The rows of a group lie close to one hidden flat surface of 8 dimensions, which may be shifted away from zero. Surfaces can cross.
Known rows, each followed by its group:
[  3   6  21 -11   0  11  -7   2  -5  -8   1  -4  10  13 -15  -5]
(0)
[  7   4   9 -11   1  -9 -10   0   6   7   8  -6  16  -5  -5  -5]
(2)
[ -7  -4 -11  -3  -3  -7   4  -5   4  -1   6   7  -2 -13  -6  13]
(2)
[  4   3   2   5  -6  -3  -5  -8   5  26  -7  13 -15  -1  -4   0]
(1)
[ 11   9  -1  -1   3  15   7  -3  13  13  -3   1 -17   7  -2  -4]
(1)
[  1  -4   5  -4   7 -11  -3   4  13  17  -6  -8  14  -4   8  -9]
(3)
[ 12  -9  -8   9   4  14  -8   7 -12 -15  -1   8   3  -9  -4  -7]
(0)
[ -2  12  13  -4  -9 -11   4  -3   0   8   1  -9   9  11  -4   4]
(0)
[  6  -5  -8   5   0  -3  -5   7  -9  -8   0   2  14 -11  -8   9]
(0)
[ -3  -1  14  -3   0   1   0  -4  -6 -10  -3  -9 -18  12   7   3]
(3)
[  9   8   6   3  -1  -2   0  -1  -6 -10   8 -12  -1   6   6 -12]
(0)
[ -5   4   2  -3  -5  13   4  -8   2   5  -1  15 -13   7  -9  -2]
(0)
[13 13  6 -7 -1  5  4 -3  6 15  1 -1 -1  7  5 -6]
(1)
[  0   2  -7  19   1 -10   5   6   5  10  -9 -13 -10   3  12   5]
(1)
[ -1   2   4  -5   8 -11  -7   9   2   0   3 -18  -1  -4  19  13]
(1)
[  0  11   3   6  -3  -9 -11   2  -4   7  10  -6  -9   0  11   1]
(2)
[ 1  1  4 -8 -4  7 -5 -7 -6 -6  7 11 -9 -2 -7  2]
(3)
[ 17   3   7 -15  -3  -5  -8  -6  -2  -6  17  -1  12 -11  -2 -14]
(0)
[  2   6   0   2  -6  -7  -3   4 -12  -6   5  -1  15  -2  -3   6]
(1)
[ -4  -8   5   5   5 -16 -11   7  -1   6  -7  -9  -1  -4  15   1]
(3)
[  5  17  -9  13 -12 -10   4   2 -13  13   6   7  15   1  14  -9]
(2)
[ -6  -3 -15   0  -3  -9   2   6 -10   1   4  14  35 -14   7  -3]
(2)
[ -4   2  -4  14   5 -10   9  11   7  -3  -7 -24   7   7   4   6]
(3)
[  4  -5   1  -8  11  -1  -2   1  15  -3   4 -15  -8  -7   6   1]
(1)
[ -4   6  -6  11 -10  -6  12  -5  -2   9  -3   5   2   6  -1  -4]
(0)
[  7  19   0  13  -7 -14   0  -3  11  10  11 -18  -8   3  -6  -1]
(2)
[12 -2  1  3 -4 -9 -5  4 -9  5 -6  1 13 -6 -3  7]
(0)
[-2  5 -5 16 -4 -1  6  4 -6 -5 -3 -6 -1  8  2  1]
(0)
[ 17  -1   9   5   2   9 -10   4   2   4  -9   0   1   1 -17  -2]
(1)
[  7  -5   4   0   2  -7  -2  -6  13  14  -4  -6 -13  -4   2  -6]
(1)
[ -5   5  -5  -2  -8 -16   3  -8   0  10   7   5  -1  -6   9   2]
(1)
[  0   8  -9  12 -11   6  29  -7  -2   6 -16   5 -10  17  -4   9]
(2)
[ 3  6  1  3  0  4  1  0  7 11 -3  1 -1  4 -4 -3]
(3)
[ -5   9 -23  15  -1   1   8  11  -4  -6   7   1  13  -6   3   9]
(2)
[ 2  2 -2 -3  1  1 -3 -2 12 20  0  9  8 -6 -5 -8]
(3)
[ -2  -1 -11  10  -7   4  10  -7   0  12  -8  18  -5   1  -3  -5]
(0)
[  2  12 -13  15  -2   3  12  12 -10   1  -3   1  23   6   7  -2]
(2)
[ -1  10  -5   4  -1   1 -11  11 -12   0  12   6  19  -6   6  -4]
(2)
[-13  -9  -5   1  -6 -19   1  -9   5   6   1   3  -4 -10  -2   6]
(2)
[ -1  -2  -8  16   3  -9  -7  13  -8 -10  -1 -11   0  -6   3  16]
(3)
[ -5  -4  11  -3  -4  -5  -9  -4  -1  -4   0  -2   2   1 -16   3]
(3)
[  4   2   5  14  -4  -2  -8   3  -4  14 -11   4 -10   4  -4   6]
(1)
[ 8  9 13  1 -6 -1  3 -4  2  9 -4 -5  0 13 -9 -9]
(3)
[ 10  12   1   8  -7  -2   5   0   0   3   1  -5   9   5 -13   0]
(3)

New rows, each followed by its group:
[  3   4   7  13   2   2 -10  11  -6   5 -10  -7 -14   8   2  11]
(1)
[ -3   0 -11   3  -3  -9  10   0  -1 -19   9  -9  11  -7 -11  12]
(3)
[ 3  2  4 -1  0 -5 -3  6 -3  0 -3 -6  6  0 -4 16]
(0)
[ 0  6 -5  4 -6 -9  6 -2 -3 -6  9 -4 12 -1 -2 -6]
(0)
[ -9  12   2 -13  -8 -16   6 -11  11  10  14  -7  -7  -2   0  15]
(0)
[ 10  -5 -13  10   8  -9   4   6  17   7  -5 -13   7 -12   0  -2]
(1)
[11  3  6 -4 -2 -7 -3 -1  0  8 -1 -4  1 -2  3  3]
(0)
[  3   5   4   2   0  -9   0  -1  12   4   2 -18  -9   1  -5   8]
(2)
[10 11 15 -9 -3 -4 -9  3 -7 13  2 -2  7  4  6  4]
(1)
[ -9   2 -13   8   1  13  13  -3   3  -4   1   9  -2   6  -5 -10]
(0)
[ -5  -2 -17 -11   3   4   4  -7  12  -6  17   8  -1 -17  -2  -2]
(0)
[  6  10  -8   9  -3  14   1   3  -7  -8   5   5 -12   2  -7  12]
(3)
[ 11   4 -15   9  -2 -16   7   7 -10  -9   7 -11  11 -11  15   7]
(3)
[  5   1 -10  -6   4   5   6  -2   0   3   4   6  -9  -6  25  -4]
(3)
[ -5   7  -1   1  -3 -17   9   5   3   2   2 -14  27   2  -4   7]
(0)
[  1   9   8  10  -6 -10   5   4  -8   1  -6 -11  10  12   0   1]
(0)
[  4  12   7  -2 -13 -11   4 -11  -4   1  12  -2   5   5  -3 -16]
(0)
[  8  -2  13  -8  -2  -1 -21  -1  -4   8   0   8   0  -6 -12   5]
(1)
[ 12  15   4  -4 -12  -3   0  -6  -1  11  11   8  16  -2  -9 -12]
(2)
[ -1  -6   6  10  -2  -2 -12  -1  -3   2  -6  -1 -15   1  -8   3]
(1)
[ -5   9   8   4  -4   5   0   0  -9 -12   4  -4  -1  13 -10   0]
(0)
[ -4  11  -6  16 -11  -7   6   1 -14  11  -1   8   5   7  13  -7]
(2)
[ -4  -1  -3  13  -6 -12  -3  -2   3  24  -8   8   2  -2   5 -10]
(3)
[ 12  -2  -2   6   0   2   3   0   1 -12   1  -5  11  -3 -15  -9]
(1)
[ 8 12  6 -8  2  6  3 -1  5 10  2 -2 -7  5  7  2]
(1)
[  5   5   3  16  -5   7  -3   5 -10  -3  -6   2  -3  10 -12   3]
(1)
[ 12   7   6 -11   2  15  -1   3  -2  -2   0  -1  -4   3  -3  11]
(2)
[ 16   4  -6  -8  -2   2  -2   2 -10 -19  16   0   6 -14  -3  11]
(3)
[ 10  11   1   3   3  14  11  -2  10   2  -3  -9 -16  12   3  -6]
(1)
[  9  -5   2   5  -3   8  -7   3 -12   1 -10  13   4  -2 -10   4]
(0)
[ -1  14   8 -12  -1  17  -5   1  -9  -6   9   5 -11   9   0  12]
(1)
[ -2  -1   6   5  -8  -2 -12  -4  -9   7  -2  12 -10   1  -5   0]
(3)
[  5   1 -13  14   0   1   7   4   1  -5  -1  -1   6  -3  -9   2]
(1)
[  4   9   6  -4 -11  -9  -2  -8  -3  18   3   9   2   1   3  -3]
(1)
[  5  -4  -7  -3  -8 -14  -4  -4 -11  -2   8   9   6 -17   6   1]
(3)
[ 12   7   8  -4 -13  -9  -5 -10  -9   2   9   4   0  -2  -4  -8]
(0)
[-13   2  -8   2  -8   2  14 -11   4  -5   5   7  -9   5 -12   0]
(3)
[ 2 -4 -9 -8 13 11  1  6 13 -1  1 -3 -5 -9  4  6]
(0)
[  8  -8  -7 -13   7  15  -7  -4   9  -2   7  12 -10 -16  -1   0]
(0)
[12 11 -4 12 -9  3 -3  0 -8  9  1  9 -3  0 -6  2]
(3)
[ -4   6   4  -6   3  -5   3   4   6   1   2 -13   8   3  -1  12]
(0)
[  2  10   2   2   1   5   5   5  -6 -15   5 -12  -1   9   5   3]
(1)
[  0   1  -4  -4   7   9   5   5   0 -21   6 -11 -11   1   4  13]
(3)
[  5  11 -13   4  -8  -2   9  -4   4   2  10   3   5  -5 -12   5]
(2)
[  1  11  11   4  -8  -7  -2  -1  -8  -4   4 -12 -14  11   1  10]
(0)
[ -2  -1  -7 -11  -7  -2   9 -13   4   0  10  12   6  -9  -7  -5]
(3)
[  1 -11  11 -12   0  -7   4  -1  -9   9 -17   5  10   4  16   1]
(2)
[  5   2   6   5  -9  -2 -12  -2  -9   7   0  10  -2  -2 -11   1]
(3)
[  2  11   6  -1 -10   8  -3  -7  -4   5   6  12 -10   6 -11  -1]
(2)
[ -9  -4  -5  -5   2   1   8  -4   1 -10   4  -3 -10   0   8   3]
(3)
[  5  -1  13  -9   4  -9  -4   0  12   4  -2 -16   3   1  -6   2]
(2)
[-14   0   4   8  -1   0   4  -3  10   8  -9  -3  -7  12  -9  -3]
(3)
[ -6   3  10  -9  -5 -13 -11   2 -15 -11  12  -5   8  -3   6  10]
(1)
[-3  3 -6  2  3 -6 -4  7  2 -2  6 -6 12 -7  0  5]
(2)
[ -1   2 -20   0  -5   1  16   0  -4  -1   0  14  21  -8  -3   7]
(2)
[ 20  14   4   8   5  14   2  11   3  12 -11  -9   1  11   2   2]
(1)
[  9  -8   3   5  11  -3 -14  15   2  -5  -6 -16   5  -8  -3  11]
(1)
[  2   8  14   3  -1   5  -3   6  -9 -12   0 -10   8  15  -7  -4]
(0)
[ -1   0 -11   0   7  13  -4   8   4  -6   4   3  -7  -8  -6  18]
(1)
